The rows come from 5 hidden closed curves, with some noise, and rows from the same curve form a group. Each curve winds through 8 dimensions. The rows are also pushed far along 4 directions, which tell nothing about the answers.
In the rows, zero is written as 128.
Some rows, each with its group after it:
[124 106 128 124 105 141 128 148 136 148 142 107 155 127 131 136] => leza
[ 96 142 155 131 148 112 144 118 120 114 100 156 148  86 118 119] => bibi
[144 115 147 117 131 132 135 143 158 143 136 131 147 100 141 121] => bibi
[130 125 126 134 128 159 117 128 143 149 138 129  94 152 129 120] => loka
[123 171 114 127 108 137 142 116 128 125 104 134 139 161 124 115] => fode
[ 86 183  97 122  93 154 146 147 134 119 111 117 178 164 127 128] => loka
[ 99 145 162 124 139 115 121 150 146 151 143 141 136 106 150 132] => bibi
[122 110 125 118 138 125 128 120 104 135 143 128  87 109 144 122] => leza
[152 112 107 145 111 125 140 125 125 139 154 136 142 144 128 127] => gop
[ 96 131  99 127 120 190  84 171 131 155 142 103 129 142 176 142] => loka
[147 105 136 124 111 162 115 121 137 145 173 157 104 140 135 140] => fode
[164 102 127 139 118 120 138 127 139 141 128 107 136 122  99 141] => leza
[156 126 104 152 140 107 128 125 135 140 129 119 144 106 131 131] => gop
[106 154 103 126  96 160 109 119 122 122 159 153 123 184 137 131] => loka
[ 98 164 139 116 141 131 116 102  99  90 112 154  84 123 128 140] => bibi
[111 118 143 126 171 129  97 132 128 159 155 149  85  94 157 123] => loka
[146  90 142 145 143 141 129 135 139 148 122 125 124 112 118 126] => bibi
[ 77 148 135 125 130 127 133 140  99 101 102 129 143 142 116 135] => fode
[129 124  82 140 133 136 124 149 127 146 144 104 141 126 143 132] => loka
[162  99 101 130 134 183 111 107 119 117 146 152  77 159 129 129] => gop
[125 107 154 133 164 120 138 142 143 140 120 135 127  77 131 115] => gop
[111 127 156 118 123 117 131 110 110  99 105 124 108 127 100 134] => fode
[156 130 101 129 132 148 101 137 151 148 164 133 124 118 165 143] => bibi
[144  98 104 130 137 148 122 124 130 145 160 142 108 145 142 102] => loka
[148 117 136 137 106 122 119 125 130 139 124 110 138 135 122 146] => gop
[147 140 118 129 137 113 126 127 141 126 133 134 141 109 143 132] => bibi
[174 113 104 146 103 169 132 151 171 157 129 107 162 169 140 111] => loka
[105 135 152 106 155 115  98 118 119 131 126 132  84  95 149 124] => leza
[131 151 115 136 139 101 138 129 132 129 131 130 135 117 138 122] => leza
[125 124 141 120 116 121 142 115 120 122 136 144 127 127 110 137] => leza
[ 97 149 151 128 138 108 138 130 123 107 101 125 118 153 102 115] => leza
[137 128 121 141 125 122 142 107 106 119 115 132 113 128 114 134] => fode
[180 128 132 135 126 122 144  92 138  88 100 134  97 187  76 115] => fode
[178  89 138 136 133 125 110 110 132 133 141 140  97 149 134 115] => gop
[135 143 129 128 124 127 120 114 136 132 125 123  99 138 129 124] => loka
[171  73 114 128 133 154 110 112 118 151 166 145 102  90 150 141] => leza
[161 118 178 122 157  75 149  90 126 121 124 170  96  97 102 119] => loka
[133 127 114 131 153 113 118 140 133 121 131 109 116 124 138 125] => leza
[110 109 154 131 142 129 128 138 120 125 115 143 146 125 134 113] => leza
[127 147 114 131 131 127 114 133 139 137 145 117 113 120 129 150] => leza
[119 139 131 131 106 138 143 133 128 113 108 130 170 144 116 131] => loka
[102 137 135 113 122 131 118 147 121 120 144 137 143 117 154 146] => bibi
[132 122 116 133 105 124 116 116 111 130 143 128 136 144 135 136] => gop
[137 114 148 123 145 117 135 131 149 146 133 132 125 108 119 116] => bibi
[105 158 128 119 111 126 140 150 131 120 129 130 168 148 137 131] => fode
[122 127 137  91 133 107 128 105 107 108 155 142  84 110 129 132] => leza
[ 97 155 149 115 100 139 132 120 130 125 117 136 140 142 112 131] => fode
[170 100 130 141 117 140 147 132 147 160 127 131 153 131 133 111] => fode
[114 148 117 132 120 131 128 146 128 127 104  98 153 121 130 142] => loka
[ 21 167 157  93 125 192  82 125 109 129 144 164  61 129 151 133] => gop
[111 114 164 117 159 120  94 117 114 132 149 163  84 111 156 116] => gop
[127 117 155 125 128 109 132 140 128 132 115 104 133  98 121 145] => fode
[152 120 135 152 154 112 142 121 139 123 119 155 141 120 110 119] => gop
[165 138 112 118 130 128 142  99 128 108 120 131  94 124 119 129] => gop
[167 105 159 123 128 114 139 127 141 129 121 128 136 113 125 131] => gop
[152 151 106 146 112  93 162 105 117  94 104 136 167 147 101 126] => fode
[ 62 170 140 130 146 129 112 134 118 104 102 132 118 144 118 126] => leza
[121  93 120  98 128 199  78 141 129 143 190 144  74 134 170 142] => bibi
[146 145  60 135  70 190 122 166 164 121 142  90 189 221 134 133] => bibi
[185 109 125 142 120 124 136 104 151 141 145 148 124 145 122 113] => gop
[130 122 136 138 132 139 126  99 115 131 105 139  97 124 112 120] => fode
[143 146  99 142 142 113 125 132 136 127 134 117 124 121 131 138] => leza
[120 149 121 139 130 107 131 180 158 133 123  96 196 121 137 142] => bibi
[128 128 162 122 139 128 100 121 140 129 112 130 112 114 138 129] => gop
[124 108 126 132 123 123 113 128 107 118 138 125 127 129 131 143] => loka
[131 111 168 130 118  97 163 141 131 130 110 119 166 108 114 127] => fode
[ 60 166 147 117  98 162 119 136 118 138 133 139 115 147 136 139] => fode
[120 135 121 150 141 127 131 119 121 123 126 143 119 129 112 131] => leza
[100 135 168 123 136 109 125 126 121 119 129 161 134 131 127 121] => loka
[127 137 146 145 145 109 143 136 135 139 101 124 144  87 125 134] => bibi
[129 120 114 138 110 162 129 143 136 137 125 128 167 143 129 132] => loka
[148 133  97 137 118 122 141 107 123 137 143 136 122 143 121 120] => bibi
[126 157 139 128 123 125 142  94 112 109 109 154  96 140 114 127] => bibi
[ 66 179 133 123 109 120 133 135 108 119 101 114 153 121 121 147] => fode
[155 129 116 147 136 130 120 132 153 144 144 142 140 138 146 117] => gop

New rows, each followed by its group:
[ 98 158 126 118 147 156  97 120 118 111 116 141  82 129 137 137] => gop
[ 83 151 106 112 137 133 116 148 112 128 127 114 129 129 157 116] => loka
[136 130 114 116 137 128 123 106 120 117 153 155  92 138 143 111] => leza
[ 55 123 184 107 139 124 126 166 120 140 103 121 156  96 144 117] => fode
[167 142  85 169 121 154 124 153 163 145 115 107 165 166 138 131] => leza
[120 150 124 126 123 115 139 126 131 146 140 138 136 117 138 124] => bibi
[122 119 126 109 139 129 126 140 136 155 149 115 111 103 143 122] => bibi
[ 64 167 119 132 132 131  90 146 121 140 150 127 124 135 158 137] => loka
[108 125 130 145 145 133 124 135 117 129 120 145 136 131 132 120] => fode
[134 117 117 126 125 155 121 112 121 131 121 121  99 118 124 133] => loka
[190 165  71 140  98 135 140  94 149 105 129 115 108 192  91 139] => leza
[158 148 126 135 128 109 136 120 149 120 102 111 121 162 108 115] => leza
[118 156 121 127 112  81 166 155 150 120  96  84 200 142 103 110] => bibi
[ 91 121 164 138 144  99 127 132 118 118 101 127 153  93 109 130] => fode
[114 111 123 127 125 166 116 132 112 143 149 134  86 142 139 131] => leza
[119 150 134 121 126 123 140 141 138 114 114 116 136 137 117 136] => bibi
[ 87 109 157 113 139 157 119 140 101 145 130 144 105 107 149 127] => fode
[ 71 170 126 113 115 156  96 121 121 115 139 146 100 155 146 124] => fode
[105 139 156 140 137 113 125 137 126 138  97 129 163  92 126 138] => leza
[143 126  67 147 121 153 115 144 139 151 139  93 132 155 144 121] => loka
[160 130  98 150 140 126 125 137 139 131 122 118 144 140 136 124] => fode
[144 105  76 134 100 196 106 139 144 164 165 115 124 161 152 121] => bibi
[105 143 125 129 118 115 127 140 117 119 139 140 162 143 135 135] => loka
[115 105 143 131 153 129 118 134 125 129 143 133  98 119 119 130] => leza
[ 85 138 150 121 145 144 111 159 128 134 121 125 118 108 146 140] => gop
[150 170 122 139 118 114 161  90 126  96  86 138 117 152  94 122] => bibi
[118 137 145 153 125 114 138 139 132 137  87 119 185 112 120 130] => leza
[100 119 169 121 144 113 126 140 122 111 105 134 150 118 117 122] => leza
[134  93 125 124 141 131 102 141 135 158 159 125 135  84 160 132] => leza
[126 118 125 134 121 154 126 139 130 128 124 137 145 155 139 114] => leza
[122 146 141 117 110 117 123 136 132 129 127 121 137 140 143 133] => gop
[ 93 131 160 122 147 124 117 122 118 148 130 160 123  85 144 122] => fode
[115 119 138 120 124 154 122 120 113 122 128 149 123 126 126 133] => loka
[ 85 132 129 123 123 152 121 181 162 175 151 105 169 118 155 123] => bibi
[110 151 130 102 110 128 151  92 109 104 109 136 100 152 105 100] => bibi
[115 115 134 111 115 124 132 128 114 110 111 109 139 137 110 124] => leza
[173 125 118 145  96 131 140 139 169 164 124  94 165 130 130 128] => fode
[ 99 126 112 128 132 157 105 139 127 132 158 128 102 144 132 134] => leza
[173  62 168 137 152 117 145 130 136 172 131 144 133  75 137 113] => fode
[ 97 125 149 116 142 119 123 128 115 110 128 151 130 126 130 113] => leza
[ 89 142 147 104 133  94 123 145 121 122 116 102 141  96 134 139] => leza
[147 102 111 129 125 137 125 135 136 152 152 111 111 138 143 112] => leza
[120 135 143 110 131 158 128  90 110 103 113 165  80 123 121 123] => bibi
[103 161 107 118 119 140 117 105 100  92 135 150 104 155 121 144] => fode
[ 94 172 110 128  92 162 128 134 134 140 122 135 159 167 144 113] => fode
[130 133 106 115 120 116 129 117 116 116 135 108 111 128 122 135] => leza
[103 149 138 144 125  96 157 134 111  95  91 120 162 145 106 122] => fode
[141 145 123 136 159 127 122 113 132 112 120 152 104 129 126 122] => gop
[105 164 106 143 114 148 113 125 122 128 134 131 114 150 128 147] => fode
[122 105 135 105 125 143 122 130 114 143 144 139 126  97 157 128] => fode
[ 83 117 138  97 144 169  94  99  71 107 150 170  39 122 142 141] => fode
[150 151 124 109 105 130 123  94 134 118 143 141  95 142 125 137] => fode
[103 142 149 139 132 134 125 150 136 118 122 150 169 118 134 144] => bibi
[109 135 159 122 137 110 156 144 134  96  96 132 174 110 107 130] => bibi
[ 96 107 172 112 139  90 140 132 105 108  97 116 145  99 103 123] => leza
[169  90 118 114 108 187 117 132 142 156 150 124 100 152 152 122] => fode
[110 160 133 142 120 125 126 132 140 122 130 141 140 154 120 134] => fode
[113 142 132 116 127 147 102 100 123 118 146 153  80 145 138 123] => fode
[151 137 127 142 117 118 146 109 123 119 118 140 124 151 111 130] => bibi
[148 111 148 140 153 110 114 113 133 135 141 143  95 104 124 138] => fode
[144 134 120 129 118 117 136 130 131  93 126 123 139 166 114 133] => fode
[ 99 129 147 119 139 135 119 101  94 125 129 148  64 114 119 136] => leza
[201  69 121 152 135 102 153 111 126 143 153 142 133 111 117 125] => gop
[129 114 113 139 124 178 107 126 126 149 136 134  95 145 145 123] => fode
[131 132 125 126 122 149 117 129 128 108 114 125 127 151 121 141] => leza
[120 118 128 142 133 152 106 126 117 147 161 150  93 121 142 147] => fode
[139 107 120 141 154 141 114 113 125 144 133 133  89  89 129 133] => gop
[143 121 134 129 119 140 149 120 119 128 109 136 127 147 115 116] => fode
[134  91 159 133 139 140 114 160 140 178 136 123 149  80 163 140] => leza
[ 92 152  93 116 132 131 123 143 112 122 129 111 132 137 149 116] => loka
[111 148 126 122 124 121 114 131 125 118 146 135 132 124 135 150] => fode
[120 119 167 119 143 126 138 139 140 122 125 154 145  92 130 133] => bibi
[113 147 119 139 132 119 120 153 144 146 135 106 146 107 129 152] => leza
[147 128 118 119 100 142 122 130 146 126 154 124 135 149 136 139] => fode
[ 69 180 141 108 126 119 126 130 116 101 130 142 115 143 122 140] => leza
[169  82 117 142 121 144 139 145 134 141 115 103 153 131 126 126] => fode
[ 86 162  93 121 117 155 113 145 123 122 120 119 155 148 155 116] => loka
[132 145 109 116 113 173  95 103 135 128 164 153  69 171 150 125] => fode
[ 81 119 145 104 136 155 116 128 103 138 136 133  79 107 138 130] => bibi
[159 116 132 121 151  89 141  98 114 106 135 155 102 147 117  94] => loka
[107 153  97 146 101 180 115 145 142 144 135 133 165 149 156 133] => bibi
[157 105 122 140 145 120 143 109 116 108 115 146 122 139 119 105] => leza
[180 112 128 119 127 103 156  96 122 117 107 127 124 115 117 112] => fode
